The rows are grouped in 3 different ways at once. Each group adds its own fixed numbers to the row, and there is some noise. The rows also spread widely along 11 directions, which tell nothing about the answers.
Some rows, each with its group in each grouping after it:
[  7 -17   0 -18  14  -7   1  12  -6 -19 -17   1 -27 -21   1 -11  -6  -7
  45  -3 -22 -19   1]  K79 R rem
[-21  -9 -29 -12  16   4 -19  44  -5   3 -14  12 -21  21  24 -29  -3 -18
  27  -9 -34 -14 -25]  K647 T Gug
[  5   5  -7  -5  11  -4  21  26 -17  -8 -17 -18  -4   6 -16  -5 -10 -13
   8  -8 -19   7 -19]  K647 L rem
[  5 -17 -19  23   1   7  -8   7 -14  19  10   2  11  14  -1  -2   6  -8
 -30  25  -4  26   8]  K404 C Gug
[ 21 -13  -1 -13   2 -23  10  -4 -21  -3  -7  18  -2 -15 -15 -13 -12  11
   6 -12  23  25 -18]  K79 L Sezep
[-11  17  -7 -12  10  11 -13  16  31 -10  -5  16   0  10  12  -7   4   6
 -20  17 -11 -10  16]  K664 U Sezep
[ 16  11   5 -12  -4 -19 -41   3   5 -18  14  16   8   1   0  13   5  31
 -28  20  10 -16  17]  K580 F nonad
[  9 -15  25 -10   8 -11  34  -8   5  -9  -9  15  12 -13 -14  -1  -1  10
   0  -8  17   2   7]  K580 R nonad
[  5  -4  -7   5  -8  -3   1   6 -23  21 -10  -7  23  10  -4   5  13  -7
  -7   3 -12  -7  -4]  K404 C nonad
[  3  -3  -5 -18  -4   1 -40 -10  -8   2   0  29 -26 -39   3  17  -1   1
  -7  26 -20 -16  10]  K664 T Sezep
[ 13  -3   0 -18   0 -25 -16  23 -33  -2 -24   5  11   8   0  -2  13 -13
   9  -7  -5 -26 -39]  K580 F nonad
[ -6   8 -20 -11   2 -10  22  13  -1   0   2  -6  11  27   1 -13   8  24
   0  -3   3  -3  19]  K664 U nonad
[ 12  -6   4 -13  12  -1  12  11 -23 -19 -10  25 -10 -17 -11   8  10  -9
 -14  21 -12   2  -5]  K664 L nonad
[-21  13   4  16  17   3 -10  34  28  -3  -7   1 -26   6  -6 -27 -32 -20
   0 -21 -29  21 -51]  K79 F Gug
[ 10  19 -13  -5 -10 -24 -15   7  -8 -13  11  -5   8  10  -9   5  -2  40
  -5  -8   9 -14  20]  K664 L Gug
[-14  12  -4 -17  -8  -2   5   2  36   6 -11   2  33  21   1   1  -2  26
 -26  -6  32  12  16]  K79 U rem
[-14  18 -12  -7  14   9   6  20  22  -8  -3  13   1  22  -4   8  -2  17
 -34  -3  -8  11   4]  K404 R Gug
[-11 -10  18  14   3  12   6 -10  20  14  -6  13  -8 -29 -13  -1 -19 -15
 -13   2  -8  28  -7]  K79 R Gug
[ -9   5 -17  -8   5   6 -14  -3  25   9  19   1  -6  -4   4   9 -16  18
 -20  27  -1   9  25]  K664 T nonad
[ 12   2 -20  38  -2   5  -3  -3 -20  19  22 -25   2   7 -15  10   1  -4
 -24  24 -26  23  26]  K404 R Gug
[ -8  20  -6 -35   0  -5  -2   6  -4 -11 -16  11 -21 -30 -19  25 -11  17
  -2  -8 -19 -17  -3]  K664 L Gug
[-12   5 -11   0  -3  -8  22   0  14   3  15   6 -20   0 -12 -23 -13  32
   5 -16  -5  12  14]  K664 U nonad
[ 12 -13  -4 -14   8 -14  35   3 -10  15 -28 -41  50  21   1  -4  -6 -14
  22 -13  27  -4  -2]  K647 T Sezep
[  6 -11  10   4  -4  -2  18   1  -8   2 -13  -1  19   2   1 -16  19  -5
  20  -5 -12 -16  27]  K79 C Sezep
[  5  21 -14  -1 -13  -8   4   3 -24  16 -15 -28  39  20 -19  36  13   5
 -33  -2  -4  -7   5]  K404 F Gug
[ 16  16  -6 -23   7 -22 -56  20 -23 -27  -2  27 -38 -18  -2  -1  -2  18
  13  -4 -29 -30 -23]  K647 R Sezep
[ -7  29  -2  -8 -13  -2 -33  -3  16  10   2  12  17   4  -2  17   3  18
 -37   2  -7  -4  12]  K79 F Sezep
[ -6   1   4  12   4  -2 -35  26   8 -21   6  29 -31  -8  11 -28  -4   1
   9   2 -29 -17  -5]  K664 L Gug
[ -4 -22  24  41  11  14  32   6  27 -11   9   9   9  12   2 -27   5  -7
  -7   5  -8  13  35]  K404 T Gug
[ -4   5 -15   2  10  15  -3  13  -1   3   3  23 -19   1  -4   2   5  -7
 -23  14 -36  12   2]  K404 T Sezep
[  3  -8  -5 -22   3   6 -17   2 -14  13 -15  24   2 -23  -2  20  -4 -10
 -20  25  -3   8 -13]  K647 L nonad

New rows. What belongs after each?
[  7 -18 -11   3  12   1   2   8  -8   0  13   3 -24 -15  -1 -16 -14  -1
  17  21 -19  11  16]  K647 L nonad
[ -8  -1  -2 -17  19  17  23  -2  18   4 -16  19 -25 -30 -18   7 -21  -9
 -16   7 -13  29 -13]  K404 U Sezep
[-17   9 -24 -33 -36  -7 -19  -5 -23  30 -22  14  11  -8   4  14  23  21
   6 -13  -9 -38  10]  K664 U rem
[ 20 -11  35  14  -3 -15  30 -10   6  -5 -13   1  28 -15 -18 -15 -13   2
   5 -23  25  10  -5]  K404 L Sezep
[-15  -7  31  16 -22   4  -1 -17  22  14  -4  12  19 -22  -5  -2  -2   9
 -11  -9   8 -10  19]  K664 C Gug
[  3   6  16 -35  -8  -7 -16  -9  22 -12 -17  26  11 -23   4  13  -2  32
   8 -11   8 -39  24]  K404 L Sezep
[ 10  11   9   0   8 -12  13  -6  -9 -20   6   1 -30 -33 -36  19 -18  18
 -13  -2 -11  15  -4]  K664 R Gug
[ 28   0 -17 -13  -8  -8  -1   8 -42  -2 -17  -5  42  18  -7  28  32   2
 -27  22  11  -9  18]  K404 L rem
[ -7   0 -21 -35 -13 -14 -19  12  16  14 -21 -12  25  14  22  -6 -11  24
  33 -22  14 -38   9]  K404 L rem
[-12  16 -29 -22  10   6 -24  28  -7  -2   0  20 -32  -2   6   2  -3   2
  -6  17 -41 -10  -7]  K664 L nonad
[  0   7 -25 -11   8  -7  28  12 -22  17 -20  -8   5   9 -16  -6  -6 -15
 -15  -7   0  29 -34]  K664 U Sezep
[  9   1  50   8  -1   1   5 -10  26 -25  -5  17   0 -38 -17   7  -6   9
   3  -1 -12 -21  19]  K404 L nonad
[  4  -8 -34 -24 -10 -19 -43   3 -11  18   2  -7  11   5  16   3  -7  21
   5  11  23 -16   7]  K664 C Gug
[ -6  -6   7  -2   2  -5  12   5  22   1  -3  -6   4   9   9 -28 -11  11
  26 -17  -3 -13  25]  K647 F Sezep
[ 18  -4  -1  20   3  -4   7 -10  19  -1  25 -11  -1  -7 -10 -12 -24  21
  -3  11   3  22  40]  K404 L Sezep
[-11   7 -29 -24  -5   7 -15  -1  10  29  -1  -6  -3  -5   3   6 -14  11
   0   7 -14  -8  15]  K580 C Sezep
[ 14   4 -12 -20  21  -5  -1  24   2 -32   0   1  -8  11  10 -13   1  14
  18  11 -16 -20  32]  K647 L Sezep
[ 13  19  13 -15 -21 -24 -20  -7   4 -14   9   5  22  -4  -8  14   8  49
   1  -6   8 -42  41]  K580 L nonad
[  7  -9  -1  11 -27 -14 -22 -15 -26  23   3  13  -3 -21  -1 -14   9  13
  17  -7 -12 -14  16]  K647 U Sezep
[ 15  -9 -13  -7  -7  -6 -25  -2  -1  21  -6 -40  42  10   8  11 -10  -1
  -8  25  31   0  16]  K647 C rem
[  4 -37  26  20 -10   4  -8 -29   1   8  10  44 -18 -51 -12   3  -5   3
 -15  11   5  19  12]  K404 T Gug
[  6 -21   9   3  -9   3  21 -19 -22  13  -5  39   2 -29 -11  -1  12  -4
 -21  10   5  20  13]  K664 L Sezep
[ -5  -4  18  -2  -4   3  35 -23  15   0   4  27 -20 -30 -22   1  -5  29
  -7 -17 -12   9  34]  K404 F Sezep
[-19  18   1 -20   5   9 -52   7  37  18 -19  20  -6 -20   9   5 -28 -14
 -15   0 -13   1 -41]  K79 R Sezep
[ -3   7  24   0 -16 -13 -15  -2  13 -22   8  45 -16 -13 -11  -7   5  35
 -16 -21   5 -12   3]  K664 T rem
[ 11   5 -16   2  -6  -2 -34  -2 -21  26  -7 -15  12 -10   1  16  -2 -25
 -20  31 -13   0  -7]  K664 F Sezep
[-24  -8 -16  -1  31  16  43  24  38  -3  -4 -19 -12  22  10 -29 -18  -5
  27  -7 -22  12  25]  K79 R Gug
[  0  -7  15   2   7  10  30   6 -20  -5 -19  20   0 -12 -22  17  19 -25
 -25   7 -23   7  -4]  K580 T Gug
[  2  -9   1   2  -7 -22 -47  12  18   2   7  -8  -3   0  24 -38 -17  18
  47  -7   1 -34   6]  K647 U nonad
[ -6  16  20   1   4  13 -27  13  22   7 -14  -3  29   0  -2  17  -6 -18
 -42  22  -3   0 -18]  K647 C nonad
[-12  39  -8   6   3   0 -33  18  35 -17  19  -1 -14  18   6 -15  -4  29
   2  -5 -44 -26  33]  K79 R Sezep
[  0 -17  16   5  15   9  31   9   6   0 -19  -4  -2 -12  -3 -21  -4 -34
  21   1 -24  -6  -3]  K580 C Sezep
[-10   4 -15 -10 -11 -11   0  -1   3  11   4  -2  -3   3   5 -15  -7  22
  22 -23 -10 -19  17]  K664 T Sezep
[ 24 -30  -4 -20   1  -6 -17 -21   3  -5   6  11 -21 -49  -5  15 -24  19
   9  29  19   9  29]  K404 L rem
[  8 -21  11  25  -1   5  24 -27  -2  22   5  18  -4 -28 -22  -4 -11  -3
 -25   5   4  46   4]  K404 R Sezep
[  4  -3  -9  11  -4 -12   5  10 -12  14  -7 -12  16   8 -11 -12 -13  -5
   1 -13   6  21 -19]  K79 L Gug
[  6  20 -10   4  -1  -3 -27   4  19  12  -2 -33   6  -2  -5   4 -23  -1
   1   8 -17  -7  -2]  K404 U Sezep
[  3  -2  -6   2   6 -13  -3   4  14   4  -3 -25 -18 -17 -15  -8 -38   5
  22 -12  -4  10 -20]  K404 U Gug
[ -7  -5  25 -40  25   5   3  12  33 -26 -22  38 -22 -36  -3   4 -27   4
   0   1   5   0 -21]  K647 L nonad
[ 11  -5  10  33  -7 -13   1  -1  -9  11  20 -10  -4 -12 -16 -20 -17  -2
   5  -2 -16  15  -5]  K580 L nonad
[-10  15 -20   5  14  -6  -8  43  11 -17   4  -3  -7  34  13 -32  -8   6
   6  -9 -19  -8  -5]  K664 L Gug
[  4   5 -27 -17  37   8  12  27  25 -18   2  -9 -17  20   3  -7 -23   1
  -6  12  -8  21   2]  K404 T Sezep
[ 28  -2  -7 -11  17 -13  22   5   0 -24   4  -1   1   3 -15  -1 -11  22
  -7   7  17  17  19]  K404 L Sezep
[ 10  15   5  -9 -15 -15 -45  -5   3   0   7  20  -4 -14 -17  18 -11  23
 -43   5  12   8 -17]  K580 F rem
[ 23 -12 -11   7   5 -11 -27  14 -13   1   0 -14  11   2   5  -1 -11  -7
   2  19   4   1  -4]  K404 L Gug
[  4   0   2   3   5  -6  -2   2  11   6 -10  -6   5  -5  -5 -15 -15  -9
   4  -2   2  16 -13]  K79 U Sezep
[ -7 -12  -7  11 -18  -5   9  -5  -1  39  -7 -12  38  19  13 -25   8  -5
  15 -13   2  -2  19]  K79 F Sezep
[ 29  -1 -23  -7  -1 -27  21  12 -43 -28  10 -15   1  18   1 -17  27  31
  40  -1 -17 -39  63]  K664 L Sezep
[ -3  21  16   6  -5  -5 -16  11   7 -21  -3  30 -20 -11 -12 -13   9  10
  -3 -11 -33 -10  -2]  K79 U Sezep
[-31  39 -12 -21  -2   8 -25  27  35  15 -14 -12  25  29   9   8  -5   6
 -12  -8 -22 -25  -6]  K79 C nonad
[  6 -22 -18 -12  18  -5  11  22 -19   6 -22 -18  -2   9  19 -29   0 -26
  52  -3 -23 -20  -2]  K647 R Sezep
[-32  22  14  13   1  17 -14  28  25   5 -16  22   2   9  -3  -8  -5 -21
 -37 -11 -24   3 -40]  K664 C Gug
[ 19  10  24   4   1 -20 -23   2  35 -11  -8 -42  23  -4   6  -9 -28   6
  30  -9   6 -34   8]  K404 F Sezep
[ -6   4  20   7   5  -9   0   9  29 -11  -8   3 -18 -15 -15 -18 -29   8
   9 -26  -4   6 -25]  K404 U Gug
[  2   9  -5  -8   9  -4   2  14 -14   7 -22  10   3   3  -9   2   1 -11
 -13 -10 -16   6 -34]  K404 R Sezep
[ -4   9  27 -11  -5   9   7 -13  14  -1 -22  16  16 -29 -25  37   4  -3
 -41  13   2   1   5]  K580 U Gug
[ -4  14 -18 -16   6  -5 -13  19   0   6 -13 -11  15  25  12  -8   0   1
   6  -5 -11 -16  -1]  K647 R Sezep
[-10 -17   5  12 -35 -10 -33 -12   7  48 -11   2  23 -13   8 -20  -7  -7
   9 -11  15  -5 -18]  K580 U rem
[ -7   0 -11   1   6   3  25  27  -3  -6  -7  -8   5  36   7 -19  22  -5
   5   0 -27 -15  27]  K580 F rem
[ 29 -17  -4 -15 -19 -38  31 -30 -39  -5   9   4  17  -5 -27   7  12  61
   3 -21  47   9  41]  K647 R rem
[ 10 -13  -9   9 -21 -21 -13 -27  -2  21  20 -17  17  -9   0  -2  -9  35
  10   1  25  -6  46]  K664 R Gug
[ -7  12 -11  -1  11   2  21  23 -25   1 -11  13  -6  13 -14   1  18 -10
 -11  -4 -39   9 -15]  K79 R nonad
[ 14 -10   2  17  24  -6 -21  26   4 -10   4  -8 -29  -6   2 -21 -24 -23
  14  13 -29   7 -32]  K404 F nonad
[ 20 -17   6  21 -22 -18   9 -16 -24   2   6  -5   0 -16 -17 -10  11  20
  16  -6  -4  -4  31]  K404 U rem
[ 20   0  36   7   5  -9   8 -20  16 -23   3   8 -12 -39 -25   5 -15  18
   1  -3  -4  -2  18]  K404 R Sezep
[-15 -21   6  26   4   4  -4   5  28  13  10   4 -15  -6  10 -35 -23 -11
   4   4  -5  18   4]  K664 F Gug
[-11  10 -34 -15  -3  -4 -24  18   2  29 -15 -25  37  35  21   4   3  -2
  -7   6   7 -17   0]  K664 R Gug
[  8   4 -19  12  -4  -8 -24  22 -13  -2  10   8  -6  17  13 -24  10  11
  18  -2 -33 -23  17]  K404 L Sezep
[ 13  -6  -4  -7  -4 -14 -30  -1  11  -1   9   4   6   3  16 -10   1  19
   6  13   5 -24  33]  K580 F Sezep
[-16   3  17  17   4  14  27  -3  38 -13  19  30 -25  -9 -23  -9 -14  34
 -27 -12 -10  24  29]  K404 C Gug
[ -6  -8 -11 -13 -12  -9  -6  -7   1   8   7  25   9   7   7   0  15  38
  -8  -3  12 -14  39]  K580 R Gug
[  1 -20 -10  41 -24 -22 -33  -9  -9  27  42 -14 -20  -3  12 -46 -16  24
  51 -13 -22 -11  29]  K647 T nonad
[-21   8   1   2   3   7 -23  32  24  -8  -9   8  -1  21  24 -21  10  -6
  14  -5 -36 -33  13]  K79 F Gug
[ -1 -20  19 -10   4   0   8 -15  36   9  -9  -8  20 -20   3   3 -23   6
  15   0  22  -6  16]  K404 T nonad
[-11  12 -21 -21  10   0  11  33  -2  -4 -23  -5  14  37  16 -18  18  -3
  16  -9 -22 -27   7]  K647 U Sezep
[ 17   2 -24 -28  -5 -16  10   1 -22  -8 -10 -29  16   6  -4  18  16  27
  17  11   3 -25  48]  K647 U rem
[-11 -13   7   1 -11   5 -16   0  10  37 -21  -6   9 -18   4  -4 -16 -32
   0   2  -6   1 -26]  K580 F rem
[ -8 -17   6  -4  15   2  16  18   7 -17 -14   9 -33 -13   4 -29  -5 -13
  36  -8 -29 -18   0]  K664 R rem
[-19  27  -9 -18   7   6 -17  44  19 -10 -24  14   6  28  11 -10  -1 -10
 -19  -7 -12 -13 -34]  K664 L rem
[ -5  10   0  20 -29  -5 -55 -27  24  46  13  -1  10 -26  -4  -2 -31   8
 -20   5   9  24 -10]  K79 U Sezep
[ 13 -31 -38   3   2  -7   1   9 -38  30 -10  -8  18  18  19 -26  17 -24
  19  20   2  17   6]  K79 U Sezep
[ 22   9  14  11 -12 -14 -12  -4 -15 -16   5  -5  14 -10  -6   0  13  10
   5  10 -14 -31  38]  K664 L Sezep
[ -5 -16   3   1 -13 -13  -6   0   1  22 -10  14  17   1  -2 -12 -10  11
  -2 -25  25   6 -22]  K404 C Gug
[ -7   9  -6 -12  19  16  -1  20 -12  -4 -14  15 -28 -16 -11  21   3 -28
 -30  31 -45   5 -19]  K664 F nonad
[ 43 -28 -11 -16  14 -29  19   2 -15 -16  -7 -38  24   5  -6  -5  -6   7
  19  20  48   7  17]  K580 U rem
[ -4  -3   6  -4   0 -15  -9  10  15  -1   2  22 -11  -1  -3 -23 -17  25
   8 -28   9   0 -26]  K404 C nonad
[  1  -6  -9  21 -23   1 -33  -3 -13  28   7   2  -1 -15  -1  -6  -3  -9
   0  12 -22   7   6]  K79 L rem
[  7   2   7   1  15  -5  19  21  -6 -26  -9   8  -8   8 -14  -5   6  -5
 -23   5  -4  12 -10]  K664 F rem
[-13  16  -3 -27 -19   3 -10 -13  13  14   0   4  12 -18   0  29   4  29
  -1  11 -17 -38  51]  K580 L nonad
[-23   5   7  -5  13   8 -14  26  33   1 -24  15 -13  -1   3 -12 -23 -15
  -5 -19 -17  -2 -43]  K404 F Gug
[-19   6   6   8   4  14  -7   1  26   4  10  34 -22  -8   3 -18  -7  12
 -16  -1 -26   9  17]  K647 R Sezep
[ 18 -22  -7 -11  12 -23  17  -2   2  -1   0 -21   7   5   6 -29 -21  17
  41 -13  28   2  17]  K647 R Sezep
[  3   5 -13 -17 -15 -10 -33  -3 -10  24  -5  20   6 -12   0   4  -8   7
 -11   2   2  -3 -12]  K580 L Sezep
[ -2 -21 -34   2  -8  -9 -30   5 -18  52  -5 -12  20  17  30 -30  -5 -13
  27   0  -1  -4  -5]  K647 R Sezep
[  4 -12   1   8   2  -4  32   4 -24   6 -12   2   6   3  -2 -16  17 -13
   6  -2 -15  -3  13]  K664 F Sezep
[ 11 -16   1   7   3 -13  39  -4 -35  -2  -8  -2  -3 -15 -27   3   0  -7
  -4  -7   3  23 -13]  K664 T Gug
[  3  15  -9   5   8   3 -20  21  12  -5   5 -11   0  18   8  -8   5  -6
  -6  20 -34 -20  24]  K580 F Sezep
[  5  -9  -3  14  -8 -14  -1  -4  -9  13   9 -25 -14 -18 -14 -11 -20   6
  27  -8 -14  -4   5]  K580 C Gug
[-16 -11 -16   2  -2   8 -15   2  13  32   1  -5   1  -4   5  -6 -24  -2
  -5   6   4  20  -3]  K647 C Gug
[  4 -16   2 -15   7  -7  14 -23  43   8   2  -2  -7 -29  -8 -11 -44  24
   9  -5  34  28  12]  K404 U Sezep
